There are 3 ways to turn a row about zero (a turn may also mirror it). The second row of each pair is the first, turned, with some noise. The first 30 pairs use one turn. New pairs use 3 turns, one after the other, and a turn may come again.
Known pairs, each followed by its turns in order:
[ 14 -16  42  23 -40  23  40  12  20]
[  4 -41 -30 -11  -4  22 -55   8 -38] => j_718

[ -7   6  -7  32  41  25  15 -33 -20]
[-23  -3 -27  -7  12  -5 -55   5  14] => j_990

[ -5 -17  29   4  44 -25  27  -5  12]
[  8  30 -22  20 -16 -17   6  21 -42] => j_718

[-11   0  43  -9 -26   5   9 -17 -12]
[ 17 -23  25  37  -1  -3 -10   2  -7] => j_680

[ 32  41  44  12  -7  28  28  43 -15]
[ -8  -4  28  25 -20  14  53   8 -56] => j_680

[-37 -23  -9  22 -32   9  32  24 -42]
[-56 -26  36  -5 -16 -17 -15  34   2] => j_680

[-45 -43  14  -4  -4 -20  36  -6  -3]
[ -1  -8 -52 -22 -11  19  25 -25 -27] => j_990

[ 41  -2 -15  -1  41  27 -29  26  40]
[  0  39  -2  -2  11   9 -31  49  46] => j_718

[-29   4  44 -29   9  32 -40 -45 -36]
[ 15 -20 -13  59  20  -6 -58 -24 -31] => j_680

[  7   0 -19   2  22  -9 -12 -24 -11]
[ -7  -8   6 -19 -18   4 -27  12  24] => j_990

[ 5 36  3 21 -6 -3 16 24 24]
[  4  -5  20  12  23 -23  -2  21 -37] => j_990

[ 27  34 -21  39 -33 -28 -18  40  11]
[  7  45  33 -42  10 -25  33  20 -22] => j_680

[ -8  -1  44  31 -33  12   4   3  12]
[ 28 -27 -23  -3   2  -1 -36 -14 -22] => j_718

[-14 -11 -25  31  10  38  22  12 -33]
[-48  -5   0 -16 -34  17 -25   5 -17] => j_680

[ -6 -45  15  20 -24  -8  12  42   2]
[  8 -25 -25 -25  39   7   6  26 -32] => j_718

[-34 -23 -39  26 -22 -32 -26 -40 -12]
[ 26 -23 -15  24  11  -1  64 -24  21] => j_718

[ 29  -7 -28  19   4 -15  19 -39 -39]
[-30  49  13  17 -31   1 -20  -8  27] => j_680

[-32 -22  -8  -6 -30 -22  24 -19   1]
[  4  -8 -32 -36  -6   6  30  -3 -10] => j_990

[ 22   1  22  35 -31 -10  -3   1  32]
[ 22 -18  33 -12  38   9   5  -5 -21] => j_990

[-25 -16  16 -17  19 -17 -33 -18  -2]
[-19 -23   6  -8 -28   3   7 -38  23] => j_990

[ 37 -15  21  -1  28  44 -33  -8  30]
[ 30   6 -25   1  19  66  -5 -12 -20] => j_680

[ -8  28  41  29 -38  -3 -22 -12  -8]
[-16   6  34 -30  40 -25  10 -25  -3] => j_990

[ -2  -6  17 -22  20  33  38  36  -9]
[-37   1  21  -6   5 -13 -31  32 -36] => j_718

[ 20  -1  21  -4 -12   7   8 -38  -7]
[ 24  10  14  38 -17  13 -11  -7  12] => j_680

[ 34 -33  32 -25 -14  32 -10  28 -15]
[  9  34  12  37  17  40  19 -21  12] => j_990

[ 33 -22  -7  44  33 -13 -27  14 -12]
[33 39 -8 11 42 30  9 17 -3] => j_718

[-10  19  15  16  23  -5  32   8  39]
[-18  16 -39  15 -11 -25 -25   2 -13] => j_718

[ 32 -30   1 -18 -18  35 -22  42  31]
[50  6 17 56 20 20 28 -9 17] => j_990

[ 42 -16  16  18 -11   5  44 -12  24]
[ 13   7  30   7 -33  44  30   5  27] => j_680

[ 45  35 -26 -13   9  -5  27 -31 -44]
[-35  28  36  24 -24  49   4 -33  -5] => j_718

New pairs, each followed by its turns in order:
[-44   2  10 -43  30  27   3  30 -41]
[ -2  -5 -41  -5  -8  30 -56  15 -44] => j_680 j_718 j_990

[-12  32 -26 -32  10 -41 -20  38  34]
[-19 -51  14 -18 -49 -50  -6   5 -19] => j_680 j_718 j_680

[-29  20  19  28 -24 -43  -1  24  33]
[-20  19 -20  15  23 -45  31  18  33] => j_990 j_990 j_990

[ -4  41 -25  40  31 -40 -26  -5  34]
[-48  17  39 -32 -23  41  -9  26 -32] => j_990 j_718 j_718

[-17  12 -41   6  14  34  13 -37  16]
[ -6  41  -3 -42  25  21  -5   3  29] => j_680 j_680 j_718

[-33  33  40 -26  29 -30 -35 -28 -24]
[ 65  22 -25 -19 -10  16  41  43  -4] => j_990 j_680 j_718

[ -1 -22   4  -7 -26  10  23 -39 -25]
[ 47  -6   0 -13  -3 -12  -3  -4 -33] => j_990 j_990 j_990

[-21 -10  44  41  28 -13 -32 -41  -3]
[ 28 -51 -20 -22  33  21 -40 -19  15] => j_680 j_990 j_680

[ 43  33  11  26 -10 -42 -15 -44  13]
[  1  21  24 -75   5   1  14  -8 -33] => j_990 j_718 j_718

[ 18 -41  28  14  30  44 -36  -6 -25]
[-16  19 -23  20  11 -22 -67   6 -31] => j_680 j_680 j_680

[ 14 -35 -36 -11   4  35 -24  33 -25]
[  7 -15   0  17  -9   6 -16   9  68] => j_990 j_718 j_718

[-43  -2  16   8 -33 -40  25 -37   5]
[-54 -43 -20  -1  17   4  -2 -21  28] => j_990 j_990 j_718

[-16  32  31 -42 -18 -44  10 -25  27]
[ 36 -24 -39  -6  -1  12  20 -59 -16] => j_990 j_680 j_990

[ 26  -7 -20   5  29  42  28   4  10]
[-36  29 -12  22 -25 -17   7  13  15] => j_990 j_680 j_990

[ 36  -9  20  25 -31  -7 -39  37  25]
[ 29 -46   6 -20  21  -5  38  12 -35] => j_718 j_718 j_680

[-14  -4   0  42 -41  28  32 -19  -7]
[-19  -1 -25  -4  -2 -47 -37 -40  -9] => j_990 j_718 j_718

[  8  -7  11 -18  14 -44  -4  38 -13]
[-13   4  -6 -18  14  35   2 -26  44] => j_990 j_718 j_990

[-35 -32 -23  20  13  37 -25 -41   9]
[-15  41 -18  39  18  47 -16   0 -17] => j_718 j_990 j_680

[-8 30 14  3 32 36 40 24 30]
[-41 -16  18  -4 -62   5 -14  -7   4] => j_718 j_680 j_990

[  6  41 -17  19 -18 -15  28 -30  45]
[-32   3 -23  41  27 -38  14  23 -11] => j_990 j_680 j_718

[ 15  41  44 -38  -7 -40   2 -19 -25]
[-10   5   9 -58 -44  30  11 -35  -2] => j_990 j_718 j_990

[ -2  34  -1  36 -33  44  10  25 -29]
[-10 -29   6   4  -3  -9 -40  -2  62] => j_718 j_680 j_990

[ -2  22  30 -34 -33 -38 -23 -12   7]
[ 27 -21   7   9 -49   2  17 -37  -5] => j_680 j_680 j_680

[-25  -5  30 -11   2   4  28  14 -17]
[-47  24   3   4  -8  22  12   9  10] => j_680 j_718 j_680

[-32 -29  23 -18  16 -41  32  20  25]
[ 36 -30 -12 -41  36 -34  -8  -9  19] => j_990 j_680 j_718

[ 10 -11 -18 -23  36 -17 -22  -2  23]
[ 14 -29  20 -46  -8 -10   9  -7  -7] => j_680 j_718 j_680

[ 31  -9 -35  19 -43  20  44  32  29]
[-16 -37 -39  27  53 -22 -26  24   3] => j_680 j_718 j_680

[ 33 -38 -27 -12  22 -27   2  -7  30]
[ 19  45  -3  52  15  -5  -1 -20  -1] => j_990 j_680 j_990

[ -6 -36 -12  17 -29  33 -41   9 -39]
[ 11  -8  -7 -27  32 -34 -13  56 -33] => j_990 j_990 j_718

[  5  21 -40  41 -33  38  -3  -1  13]
[ 22 -18  24 -26 -53 -18   6  19 -22] => j_680 j_718 j_718

[ 36   6  38  31 -38 -10  12   3 -40]
[ -2  40   4 -37   2  -4 -47   0 -48] => j_718 j_680 j_680

